The same things were measured in two ways. Each way mixes the same 12 hidden numbers, adds some noise and spreads widely along 6 directions of its own, which tell nothing about the thing.
In the rows, zero is written as 128.
Some things both ways: the first way, then the second way.
[120 136 108 153 129 115 119 143 148 144 136 113 112 166  56 163 122  56
 124 148 103 131 169 128  85 114]
[142 161 127 108 182 140 133 129 183 101 158 107 136 134 141 111  72 125
 146  78 106  73  93 131 189 121 163]

[129 138 128 141 121 138 141  82 104 131 160 116 147 109 112 111 174 138
 140  89 154  77 107 152 128  80]
[103 102 163 147  82 113 117 118  90 158 103 166 122  79 101 140 189  88
 119 145 159 152 133 104 113  77 106]

[ 95 142 121 151 117 137 123 160 109 117 123 135 121 110 140 121 115 156
 119 145 109 151 143 121 124 138]
[139 143  95 118 129 116 124 123 141 136 170  80 108 149 173  97  80 154
 135 123 107 111 146 138 127 156 143]

[140 124 127 176 146 115 124 106 125 137 157 123 140 126  86 135 180  99
 140 105 147 110 170 161  98  68]
[123 138 141 160 177 101 167 139 164 108 115  70 146 142 154  71  60 114
 135 141 137 128  89 152  91 193 126]

[ 86 161 113 123 148  92 133 109 128 106 166 147 104 128 110 131 127 127
 117 132 162  87 140 143 118 142]
[140 151 130 170 169  83 146 150 132 187 153  85 127 167 175  77 115 129
 125 129 161 114 190 109 149 173 114]

[121 118 163 119 121  98 107 145  80 131 172 144  80 110 108 102 115 113
  99 138  85 151 133  68 136 162]
[125 120 130 117 113 177 135 119 118 132 129 216 102 116  87 193 172 157
 125  83 130 129 113 113 174  74 167]

[119 129 128 129 156  82 169  73 146  75 146 142  94 124 111 118 152  71
 132 140 135 105 126 146 157 167]
[135 169 125  80  76  70 110 102  70 149 176 102  61 142 172 149  92 119
 121 124 175  84 190 142 118 122 137]

[173 122 136 162 106 191 168 145 110 168  86  95 138 109 113 137 137  93
 151 119  58 144 128 160 114  62]
[107 126 102  71  58 128 135  97  95 125 154 113 123  87 115 107 119 118
 125 129 105 138 109 120 104  98 139]

[ 98 130 105 117 123  54  76 164 120 106 151 133  43 104 166 105  99 112
 129 183 132 131 128 126 134 229]
[139 127 111 139 113 100  90 142 112 179 138 117 123 145 181  84 158 110
 111 148 165 147 170  61 145 147 115]

[ 60 168 114  99 151  93 141 133 160  96 130 142  66 104 124  88 107 127
 140 200 118  74 114 117 142 232]
[148 150 145 129 145 106 114 142 145 103 173 123 120 125 139 118  68 162
  97 152 136 109 155 154 116 127 157]

[115 128 106 161 106 138 126 112 112 137 172 101 117 126  84 120 119 106
 138 123 156  76 117 162 118  71]
[127 124 130  81 109 171  99 111 125  77 104 172 119 105 107 163 140 136
 140 154 108 118 100 194 120 109 152]

[113  94  65 113 119 107 148 120 116 120 188 121  72 144 105 117 116  66
 171 144 176 101 152 197 104 100]
[156  93 106  92  90 162 108 137  95  74  98 126 167  92 107 131 148 116
 133 185 125 137 110 176  50 143 172]

[125 141 138 125 138  94  76 186 132 138 134 115  77 129 128 114 185  96
 145 169 111 148 121 122 145 163]
[128 126 158 166 139  95 107 127 144  99 124 114 136  83 133 128  95 116
  95 184 113 139 123 124  50 111 143]

[121 130 135 141 117  96  84 150 126 119 142 138 115 126 117 146 153 114
 120 123  84 150 155  95 110 161]
[134  96 154 124 128 125 108 132 140 128  97 116 160  76 109 101 147  59
 142  96 152 122  73  72 148  82 131]

[138 101 123 108 135  91 108  98 129 129 166 135  72 160  99 118 169  72
 200 165 172  69 134 178 113 122]
[161 166 138 129 153  96 150 156 159 131 173 124  88 166 146  84  86 147
 135  89 151  96 143 118 175 153 138]

[148 134  97 172 142 132 141 146 149 119 148  76  75 103 108 144 130  32
 125 125  92 127 117 184 110 108]
[ 93 145 145  95 140 126 125 105 164  99 210 104 142  69 153 102  50 111
 137  79 124  95  69 159 177 104 147]

[117 148  66 166 103 159 170 121 175 141  92 120 180  80 110 136 117 136
 146  89 124  77 159 195 124  78]
[105 166 174  90 188 171 176 109 138 114 106 175 148 135  81 165 154 144
 158  80  83  99  76 113 216  89 130]

[132 107  98 107 132  98 137 114 115 113 164 109  68  91 150 102 131  79
 164 131 149  94 106 167 129 152]
[126 118 151 181 164 120 119 139 161  91 165 135 148 116 178 106  75 171
 105 151 158 138  93 148  98 164 182]

[154 115  98 148  75 140 111 191 115 145 130 113 107  71 159 129  90 112
 116  99  88 166 118 164 162  92]
[123 162 118  68 150 178 141 109 115 119 131 158 115 179 129 161 128 175
 148  83 103  96 109 133 209 127 143]

[132 136 127 104 125 105 139 140 145 127  96 127  95 109 150 105 155 106
 177 170 110 113 101 151 167 174]
[141 175 121  28  80 111 100 101  66 111 126 118  81 152 121 121 115 121
 123 136 134  89 154 134 139 101 120]

[141 122 121 143 122 107 123 147 119 136 191 118  62 127  74 137  98  52
 115 140  88 133 137 144  99 101]
[130 150  72  72 126 199 151 128  92 146  91 157 119 191 100 121 165 133
 141 101 135 116 140 162 194 155 117]

[136 157 131  88  92 147 129 125  67 153 156 101 115 134 156 102 170 143
 131 119 133 164  47 127 137 104]
[111 137 127 133 160 182  92 126 131 147 150 178 105 136 134 133 161 123
 131  49 136 103 119 116 248  90 107]

[102 152 134 137 119  86 114  92  82 147 179 137 126 140  98  88 162 149
 101 142 164 142 124 108 120 127]
[137 144 122 124 155 132  97 119 140  92 122 138 105 101 147 143 110 113
 107 148 126 137 115 147  85 139 154]

[138 130 129 155 148 126 171  67 155 120  99 127 135 132  78 145 144  67
 145 125 110  77 157 153 116 122]
[130 142 141 144 121  65 151 141 115 166 147  76 126 155 165  87  82 110
 113 132 182 124 150  82 120 161 119]

[136 188 158  93 119 139 112 153 109 150 141 167 111 130 130 141 136 149
  71  93  84 159 109 115 145 107]
[135 125 169 224 209 119 166 174 167 166 123 139 169 121 122 120 153 111
 123 123 145 131 146 102 148 144 125]

[147 129 171 144 121 122 131 119  85 133 131 134 116 134 136  90 189 126
 125 152 113 186 104 122 170 116]
[126 150 116  98 102 120 106 111  90 129 142 121  67 146 152 136 112 122
 123 111 138 120 145 135 127 136 106]

[180 126 181 105 141 133 141 157  95 134 114 124  71 151 146 143 156  65
 134 145 105 174  88 151 186  93]
[135 124 156 193 197 137 125 150 150  93 116 122 153 171 187 112 108 174
 144 163 137 114 112 184 112 201 149]

[142 112 136 119 131 102 132 114 120 119 164 132 102 159  86 154 164  63
 161 128 105 126 145 130  93 120]
[147 161 103  87 166 151 146 111 148 115 138 125 102 145 133 114 108 138
 161  58 122  81  99 142 182 125 175]

[109 111 105  91 133  92 134 145 117 125 156 135  87 145 107 127 135  78
 164 156 120 149 156 106  99 167]
[144  98 130 169 162 174 110 144 152  85 101 158 169 117 125 117 144 140
 129 129 127 121  76 131 122 122 186]

Other things, the second way, with their names:
<278>: [136 136 184 192 175  96 162 150 148 158 161 136 140 132 133 145 119 145
 123  89 151 100 139  70 165 105 154]
<419>: [142 128 172  85 106 112 118 123 150  46 163 125 129  46 106 132  90 104
 160 128 103  87  71 183  95  87 169]
<76>: [149  77 142 219 187 151 105 161 151 119  93 148 177  91 125  95 174 134
 101 146 130 176  99  74  88 129 157]
<750>: [123 147 153 142 122  60  93 114 136 137 191 116  92  95 182  86  95 136
  92 131 140 142 133  54 117 102 137]
<744>: [109 130  83  82  88 168 113 108  85 165  70 130 120 152 104 127 171  76
 134 119 126 122 139 121 169 105  89]
<311>: [135 141  98 112  70  93 139 126 122 175 166 103  59 147 133 126  91 129
 124 110 130 120 183 121 129 123 113]
<29>: [147 147  92  41  85 139  92 114  97 102 111 112 126 106 120 108 151  78
 143 161  97 109 136 145 110 116 129]
<185>: [133 170 116  99  99  99 115 123  45 188 121 128  87 151 114 125 159 101
  83 139 169 127 223  89 138 103  83]
<430>: [119 119 136 168 162 167 159 148 141 125  94 181 141 112 111 163 186 119
 129 142 105 176 106 117 108 160 126]
<557>: [128 104  94 110  79 178 107 125 105  77  52 175 107 141 115 144 165 125
 128 201 113 169  99 185  53 168 131]
<362>: [121 146 146 112 141 120 114 123 125 147 161 138 122 112 143 154 109 109
 102  86 160 122 121  64 175  97 138]
<258>: [156 161 136  70 162 124 114 111 143  92 157 130 134  77 124 137 116 128
 129 114 102  95 113 112 132  84 195]
<573>: [132 120 165  97 134 144 119 126 134 129 118 153 136 118  98  88 159 112
 168  60 154  82  86 119 235  69 126]
<213>: [171 110 161 178 141 123 106 165 126  91  86 159 134 120 118 151 156 111
 119 167 150 124 130 126  72 132 157]
<127>: [161 161 151  48 116  96 116 128 136  75 175 110 134  68 113  91 102 108
 139 138 104  92 118 137 120  94 161]
<587>: [123 113 127 222 187 136 115 156 154 175 145 104 156 164 185 124 122 148
 110 123 123 135 153  74 156 157 117]
<52>: [137 177 110  56 139 145 155  90 123 110  93 144  84 154 121 177 132 133
 160 110  92  97 109 137 135 126 165]
<718>: [162 142  82  75 105 117 114 135  97 130 139  74 137 139 137  41 107 108
 123 130 157 106 150 127 124 144 146]
<316>: [126 119  96 125 104 184 134 143 123 121  92 177 104 155 108 158 161 121
 132 134 108 153 120 142 131 155 110]
<137>: [174 156 154 113 122  57  93 137 175  65 173 126  95  88 167  74  71 119
 118 163 151 106 110 124  76 128 196]
<407>: [122 145 103  56 108 161 157 117  76 152  62 112  99 197  90 124 144 118
 154 103 123 122 136 142 172 150  64]
<486>: [125 146 156 143 189 157 157 144 147 150 115 172 124 115  70 114 159 112
 119  55 131 132 107  78 211  87 104]
<223>: [105 138 126 136 109 109 157 118  80 210 152 137 122 112 120 111 175 112
 115 102 163 139 177  80 163 101 112]
<257>: [ 92 121 165 165 108 113 136 135 109 174 177 145 140 109 120 117 136 134
 108 115 148 128 154 106 173  85 100]
<85>: [152  93 195 224 171  71 110 163 153 142 104 116 168  88 155  90 155  89
 120 149 181 138 117  57  93 123 145]
<343>: [144 161 120 122 122  79 110 104 133 130 183 116  56 124 174 141  67 155
  98 114 136 117 150  97  95 115 173]
<82>: [106 165 139  77 139 139 155 113 107 125 115 136 125 135 109 121 125 110
 139 121 140 113 119 171 163 137 107]
<595>: [138  91 101 165 128 152 110 130 131  90 107  89 159 115 138 135  91 134
 116 169 102 126 110 165  39 143 171]
<299>: [161 187 167 131 160  43 158 155 153 125 223  72 111 136 164 111  19 134
 105 108 158  77 164  97 129 141 156]
<194>: [150 143 102 106 137 157 162 145 148 127 118 138 116 160 101 146 114 138
 132 103 102 125 121 107 149 142 141]
<116>: [158 139 141  58 136 139 134 151 152  63  88 102 154 135 111  84 102  75
 173 128 129  95  65 159 146 163 122]
<678>: [133 188 116  47 135 135 140  88 107 105 144 115  94 161 143 182  99 158
 161 117  83  61 142 178 146 123 163]
<769>: [114  85 142 159 105 153 105 154 142 125 115 157 175  72 111 112 170  66
 131 150 148 143 101 140 133 114 117]
<224>: [105 130 151  71  62 114 147  96  86 154 149 135 119  65  85 185 153  87
 145  97 111 110 128  96 143  44 126]
<698>: [ 93 164 110 164 157 138 161 110 145 144 136 164 104 119 143 122 141 130
 117 145 106 147 136 163 116 152 135]
<84>: [107 128 118 151 124 116 137 118 135 178 172 123 114  80 142  96 151  95
 137  83 129 131 134 101 158 104 124]
<502>: [119 115 130 114 128 164 117 128 139 117  72 140 138 149 117 150 134 106
 147 140 121 121 100 151 148 135 112]
<425>: [149 107 166 126 176 168 140 165 151 115  58 170 196 126  76  86 199 105
 155 120 142 129  75  92 190 118 131]
<336>: [126 111 170  96 121 133 138 138 108 140  73 117 166  80  60 129 184  52
 154 122 110 131 111  97 146  82  71]
<615>: [151 176  95 100  80  76 130 130 105 127 152  92  65 157 158 104  91 114
 115 172 118 117 188 136  67 166 121]
<539>: [133  95 149 155 110  82  81 128 135 117 104  98 156  89 173  85 126  97
 110 190 148 159  98  68  56 128 148]
<133>: [135 115 109 173 116 108 123 126 138 148 137 141 121 112 172 110 167 148
 130 171 111 153 143 101  75 145 176]
<110>: [129 126 134 128 174 170 161 150 146  82 133 133 173 113  89  75  85 141
 114  99 143 128  66 157 147 139 152]
<453>: [142 161 132  85 117  70 130 109  91 133 149  61 127 109 145  84  99 107
 130 151 137  95 162 136  90 121 142]
<91>: [132 120 144 196 185 113 113 122 173 123 128 106 121 129 182 137  96 137
 139 119 125 104 110 130 111 138 166]
<198>: [152 142 107 105 100 105  99 103 115 124 159 121  68 116 152 163 103 153
 119 136 120 107 166 145  80 107 178]
<411>: [137 109  73 168  80 126 125 128  92 175 102 153  95 132 137 101 199 128
 112 168 136 169 176 109  67 142 146]
<395>: [114 134 114 189 144 107 163 151 123 186 153  95 141 150 158  65 131 120
 113 127 135 151 160  83 132 172  96]
<253>: [156 145 107  60 150 145 102 123 143 119 180 111 132 104 134  57 107 127
 143  52 144  85 102 117 215  96 167]
<386>: [106 124 122 101 101 165 146  97  98 157 107 185 134  64  61 168 218 105
 139 117  88 133 130 115 143  46 145]
<174>: [ 93 108 133 148 102 138 112 122 137 160 184 161 128  81 136 119 149 132
 119 108 120 146 126 106 174  87 120]
<138>: [147 161 105 104  89  83 136 114 106 127 177 102  94  97 134 136  88 120
 107 146 125 105 174 137  63 111 176]
<597>: [141 133 105  66 101 148 109  81  96 100 162 138 109  71 122 196 124 149
 136 107 105  90 123 159  97  66 219]
<501>: [114 115 143 136 124 134 114 106 106 132 135 172 135  51 123 165 173 114
 108 127 144 153 111  98 101  82 174]
<456>: [124 109  96 184 125 150 119 130  95 188  60 151 113 211 166 183 189 164
 120 183 126 158 187 106 102 173 120]
<363>: [159 145  88 174 143 105 116 128 169 123 168 150  79  75 174 170 126 132
 100 174  96 155 170 130  22 152 207]
<123>: [162 153  96 124 155 132 150 153 122 110 130 104 132 192 146  85  75 175
 106 153 150 120 151 154 104 197 163]
<499>: [132 161  79 123 117 120 145 136 139 139 175  99  90 172 145  87  61 172
 100 149  96 133 175 153 112 170 120]
<549>: [144 133 153 109 131 120 143 156 106 138 153 129 132 113 109  71 152 119
 138  97 158 130 135 115 170 136 101]
<475>: [154 153 119  85 158 170 111 128 137  91 109 152  91 135  99 150 117 120
 139  87 124  92 118 177 164 115 139]
<281>: [136 154 141 111 147 131 110 110 164 118 141 190 107  87 144 151 181 127
 157 136 104 106 125 145 153 101 181]
<33>: [131 131 137 110 145 164 147 134 125 113 102 175 139  91  74 146 180 116
 129 122  96 149 103 111 129 106 134]
<756>: [117 115 147 137 147 126 161 133 151 161 134 115 147 117 120 126 121 120
 143  90 129 133 105  90 165 122 121]
<80>: [136 159 113 118 162 134 158 120 120 146 120 113 120 219 164 114 117 197
 148 122 114  99 141 119 165 166 153]
<308>: [134 150 128  51  98 120 114 119  94 135 138 125  96 126 124 114 120  88
 135  85 176 107 124 118 179 116 113]
<569>: [105 170 112 140 170 129 138  98 149 157 186 176  80 124 182 153 124 176
 103 101 125 148 136  98 157 137 173]
<180>: [155 190  95  77 131 140 135 119 123  70 117 152  84 159 119 127 111 154
 127 179  88  99 152 209  84 157 166]
<522>: [112 121 159  92 108 143  90 118  86 118  99 157 116 130 124 164 149 117
 116 135 148 145 112 110 147 113  91]

Some of these things the first way, each followed by its name:
[ 67 175 102 144  87 126 140  99 157  94 162 177 154 102 115 100 126 198
 107 122  96 123 122 117 126 148] -> <475>
[116 144 131 114 127 119 102 185  95 120 127 149 107  61 197 103 146 173
  88  98 104 170 131 111 167 167] -> <224>
[147 160 136 119  83 126 119 129  83 145 137 133 115  43 195  95 109 182
  84  88  81 156  74 124 148 150] -> <569>
[ 99 181 125  82 125 125 109 143  76 142 154 148  94  83 185  88 119 195
  85 113 132 150  93 102 124 170] -> <769>
[100 158 125 121 134  66  88 153 142  98 155 160  61 103 144 137  89 124
 103 152 116 114 133 127 132 196] -> <281>
[102 148  94 159 100 165 141 122  87 163 129  92 164 172  75 141 123 122
 104 116 157 143 139 132 103  56] -> <587>
[127 137 137 135 127 131 166 104 122 130 146 157  99 132 103 105 122 118
 136 156 129 116 131 177 146  85] -> <549>
[120 110 116 142 105 106  80 169 110 101 142 106  82 116 150 134 129 102
 137 138 120 128 122 136 147 155] -> <456>
[142 138 109 159 100 125 107 180 138 161 128 123  95 154  88 153 104  76
 118 159  90 172 150 165 117  85] -> <29>
[113 133  56 107  71 136 135 118 127 128 182 112 114 111 127 141 101 124
 168  99 135  76 102 184  80  96] -> <253>
[129 135 151 109 138  71  96 122  71 157 157 111  78 141 103 104 142  86
  88 147 135 149 124  83 136 170] -> <362>
[115 138  89 120  92 142 134  97 133 163 134 139 155 129  87 144  95 141
 156 102 158  43 151 167  88  74] -> <425>
[125 136 110 100  95 122 134 149 118 146 149 154 101  79 139 108  88 142
 125 119  97 134 126 137 130 131] -> <123>
[ 97 110 106 190 111 125  79 122 114 117 194 114 118 129  80 116 151 127
 141 126 155  81 156 144  93  87] -> <311>
[ 86 149 152 147 121 130 129 101  63 156 131 167 146 121 118  61 127 210
  90 158 136 168 156  76 120 139] -> <316>
[101 165 151 133 158 120 155 127  73 162 126 157 139 124 111  96 136 168
  89 144 136 184 165  92 110 122] -> <395>
[ 77 147 101 175 135 114 104 135 132 127 153 135 141 146  83 121 157 147
 121 141 176  96 180 158 116  93] -> <336>
[135 136 160 111 155  84  79 172  64 130 198 128  60 127 150 119 182 111
 109 133 127 189 116 111 115 138] -> <84>
[148 110 134 172 101 121 130 109 163 108 119 117 117 141  82 142 160  56
 161 152  59 120 132 143 129 131] -> <343>
[108 139 113 125 136 137 179  74 145 122 114 144 160 150  67 147 138  98
 137 107 135  78 167 136 121 106] -> <278>
[114 118 106 132 122 121 145 160 144 104  90 135 122  84 151 142 101 121
 160 133 103 111 156 144 142 160] -> <80>
[113 165 136 102 115 112 130 149 122 152 112 152 114 140 107 137 103 123
 100 147  88 145 137 101 133 156] -> <258>
[108 149  91 133 115 107 123 178 181 129 111 160  83 105 128 128  86 113
 135 170  96 129 157 175 142 151] -> <127>
[139 170 179 103 150 104 125 188 115 132 112 160  94 111 146 143 138 122
  91 132  67 185 128 101 170 153] -> <453>
[115 144 118 112  87 102 118 151 177  95 120 204 107 109 148 118 119 144
 117 141  63 179 146 124 168 177] -> <213>
[104 124  89  71 117 126 174  98  95 100 164 121 118 129 142 121 153 114
 160 102 151 106 109 142 120 138] -> <597>
[124 137  90  97 123 131 130 149 125 129 159 104  95 111 140 133 164 104
 173 114 126  90 108 174 100 123] -> <386>
[113 128 132 181 130 109 116 129 149  86 147 129 134 155  79 167 165  82
 118 122  95 149 162 112 118 123] -> <91>
[115 146 118 176  98 159 179  70 145 113  76 113 156 105 121  94 131 141
 138 150 113  87 104 162 168 127] -> <522>
[104 162 112 114 118 128 151  96 173 112 123 138 122 124 111 108 184 132
 183 160  89  76 109 153 107 168] -> <486>
[175 106 156 175 109 103  83 157 119 152 142 130 121 139  82 165 147  67
 113 108  85 162 172 131 131  76] -> <52>
[ 83 138 101 127  98 120 143 124 129 120 140 152 137 139 105 111 134 153
 150 158 109 138 152 118 102 148] -> <76>
[146 125 139  92 106 126 102 163  80 143 120 144 101 105 190 127 133 154
 149 123 114 157 118 132 130 137] -> <133>
[110 135 147 141 149 105  87 136 101 127 137 101  86 147 104 125 157  96
 135 162 139 101 128 107 119 158] -> <502>
